All rows are made from the same 10 directions, up to rounding. Whole rows:
In the rows, 128 means zero.
[[169  80 111 102 141 176 193 154 114 140 166 135 112 146 166 132  89 179
  153  97 133 110]
 [134 141 129 167 175 175  65 116 150 127 150 108 134 154 141 112 171  73
   92 104 103  92]
 [174  72 102 164  94 129 103 138 105 146 141 133 117 133 157 154 127 148
  137 124 156 108]
 [131 137 172 112 126 143 162 119 118 142 126 145 105 154 124 122 104 110
  149  89 110 127]
 [109 130 139 169 157 162 114 100  91 152 126 126 186 120 135 109 164 104
  117 158 125 116]
 [ 87 138  86  85 151 115 147 145 139 111 109 128 213  82 118 119 166 163
  115 188 130 169]
 [101 169 157 175 180 145 128  84 120 122 146 106 114 133  94  98 103 111
  127 158 135 105]
 [115 198 221 176 103 103 138 103 115 139 115 128  76 158 123 136  66 114
   78 139  97 103]
 [125 161 133 134 141 167 150 147  99 139 121 104 117 112 173 111 126 101
  109 133 106 108]
 [118 150 145 108 113 135 139 140 113 146  82 169 162 136 110 153 120 113
  162 136 117 161]
 [ 99 127  74 130 115 138  96 147 152 115 115 119 171  96 148 165 137 177
   83 182 130 125]
 [114 139 140 102 119  91 111 120 173 108 121 142 126 143  90 137 132 130
  121 113 118 150]]

Rows cut short, each followed by the rest of it:
[104 160 128 139 121 111 105 129 146 118 111 127 148 121 118 146 125] : [142  92 167 120 133]
[ 77 115 122 171  82  78 117  83  94 125 125  80 114  56 142 105 145] : [143  88 181 161 109]
[159 143 124 135 106  97 101 158 126 124 114 116  99 124 147 128 147] : [ 92 115 117 122 131]
[186 151 174 147 153 107 135 151 112 144 133 153 151 177 126 118 137] : [105 116 124 106 141]
[104 174 145 117  82  96 121 136 122 118  97  87  55  90 156 109 136] : [ 67 102 107 108 121]
[109 106 137 162 122 102 117  76 141 114 161 109  88 126  97 121 100] : [159 122 135 158 104]
[110 117 141 138 148 148 143  98 115 134 149 111 129 121 136  99 137] : [123 120 121 127 108]
[ 91 158 141 207 125 183  74  91 102 148 115 104 117 119 148 139 119] : [ 89  99 155 122  75]
[168 106  85 123 128  88 107 159 134 113 135 120 133 116 129 123 161] : [131 136 136 151 147]
[155 100 138 172 175 113 117  80  82 141 145 138 135 138  60  81 151] : [ 76 224 128 183 144]
[102 158 154 112  88 157 118 147 136 147  87 152 157 139 167 170 129] : [122  78 121  75 125]
[116  99 139  85 112 110 129 101 182 104 154 124  65 145 102 121 116] : [130 142  54 126 124]
[118  98 143 119 111  91 135  92 129 124 136 134 110 125  93 114 129] : [131 159 108 151 141]
[127 164 150 118 117 101  88 132 168 112 112 130  99 149 110 134 140] : [ 83 110  95 102 136]
[131 156  90 111 113 110  56 158 180 105  85 153 131 139  85 178 133] : [105 154 132 130 162]
[ 78 151 155 134 120 159 117  89 156 121 131 113  82 134 123 136  94] : [121 105 106 108  94]
[127  88 118 147 126  97 121  96 111 128 146 117 133 107 111 104 152] : [134 144 137 164 129]
[ 94 163 147 169 162 134 132 109 116 125 151  78 155 100 167  85 157] : [130  31 176 103  92]
[172 104  80 123 120  95 100 158 148 105 142 113  88 122 125 132 135] : [129 149 115 157 134]
[102 141 174 158 150 167 114  81 116 153 116 165 167 164  87 137 119] : [104 154 129 119 126]
[157 156 167 153 163 143 110 124 120 139 133 134 119 168 119 107 142] : [ 64 136  99 108 121]
[153 103 127 162 149 146  92 114 178 119 173 145 128 187 109 166  92] : [184 102 123 130  98]
[120 107 124 128  96  96 130 126 115 130 131 106 131  95 161 113 160] : [136  89 133 129 124]
[151  85 150 212 110 144  97  90  77 170 139 149 150 150 134 149 121] : [136 135 147 154  97]
[172 142 120 170 148 110  78 140 138 118 140 119 108 150 114 128 135] : [100 126 133 138 121]
[130 113 114 170 187 171 125  97 132 124 172 122 135 148 101 124  95] : [163 145 153 155  99]
[159 126 162 142 148 152 159 134 108 149 147 145 141 165 145 126 110] : [140 118 119 111 115]
[148 153 104 175 175 102 140 142 104 113 151  94 145 103 125 102 120] : [161 104 213 158 124]
[147  43 122 117 147 138 105 106 159 134 182 138 186 157 147 111 203] : [147  91  74 115 116]
[142 143  73 130  83  93  58 163 180  92 106 117  62 120 113 183  99] : [133 132 134 148 130]
[ 76 181  94 181 165 189  40  96 153 118  87 146 147 136  50 179  92] : [101 183 187 152 125]
[124  84 156 109  99 114 104  92 116 152 110 161 149 140 106 114 189] : [ 66 174  63 126 152]
[148 134 125 164 151 123  88 110 142 111 155  96  63 139 111 105 128] : [ 85 139 103 144 102]
[ 92 106 107 172 128 177  87  87 118 141 127 126 149 116 123 147 126] : [133 138 151 148  99]
[113 170 166 123 109  63 118 126 162 108 122 121 118 133 117 125 132] : [132  62 137 101 138]
[140 128  94 125 136 133 150 158 131 114 145 105 116 110 156 132 105] : [173 106 155 136 116]
[147  95  74 127 171 146 172 148 116 117 171 106 150 104 147 113 113] : [200 130 172 160 119]
[166 138  66 170 147 154  65 166 145 116 127 123 123 138 128 170 111] : [135 137 164 150 114]
[160 164 197 179 131 103 118 113  90 150 122 134 105 161 118 106 128] : [ 65 128 118 117 123]
[111 179 192 118 162 139 150 112 127 140 110 160 161 165  93 115 124] : [ 94 134 122  92 148]
[145 151 129 143 149  80 184 140  96 111 154  82  94  92 138  80 107] : [153 110 176 151 125]
[189 127 170 191  86 100 124 145  84 158 133 134 103 156 171 148 103] : [134  88 136 123 102]
[123 156 139 112 112 107 187 159  96 134 111 120 143  98 163 121 114] : [158  94 170 115 140]
[ 72  95 109  56 154 177 204 108 140 121 146 129 155 103 125 109 116] : [180 155 115 128 135]
[140 128 115  98 126 127 150 155 140 119 130 128 118 128 140 133 117] : [145 128 118 122 136]
[183 126 166 153 137  78 151 135 144 119 175 133 102 177 122 130  85] : [184  86 132 127 117]
[ 90 145 157 165 113  95 104  82 107 134 110 119 135 107 102 111 145] : [ 99 120 156 138 129]
[ 80 121  95  45 118 154 152 155 178 112 116 134 176 107 158 148 148] : [175  85 119  90 144]
[163  84 154 109 103 133 166 130  85 154 144 119  86 128 178  90 155] : [ 83 147  50 119 115]
[132  91 154  95  59  98 145 127 117 144 117 137  99 123 159 128 145] : [115 124  68 115 133]
[146 120 109 124 119 126  93 153 171 113 147 110 115 139 166 142 148] : [138  65 105 104 107]
[126 171 108 134 166 119 101 144 165  94 143  85 105 118 130 106 142] : [110  85 142 117 117]
[132 153 157 148 125 158 112 112  98 154  86 169 114 157  83 150  96] : [ 69 215 114 137 141]
[100 181  90 126 145 124 139 143 123 109  86 137 138  97  72 154  72] : [154 186 212 164 163]
[129 171 114 139 126 108 117 156 154 105 125 111 111 123 133 150  96] : [160  82 171 122 122]
[ 99 162 145 112 143  77 177 121 126 109 129 112 140  99 106  97 118] : [160 104 177 132 151]
[129 136  97 117 138 128 114 146 123 125 102 139 159 114 109 134 147] : [112 165 150 141 157]
[172 148 195 207 148 119 168 113  47 163 152 114 108 145 151  88 104] : [108 113 153 133  97]
[109 109 140 116 116 157 166 111  99 144 131 118 110 111 154 109 123] : [121 141 103 126 113]
[106 145 132 134 145 164 108 124 125 143 105 149 191 135 126 141 151] : [113 119 147 108 134]
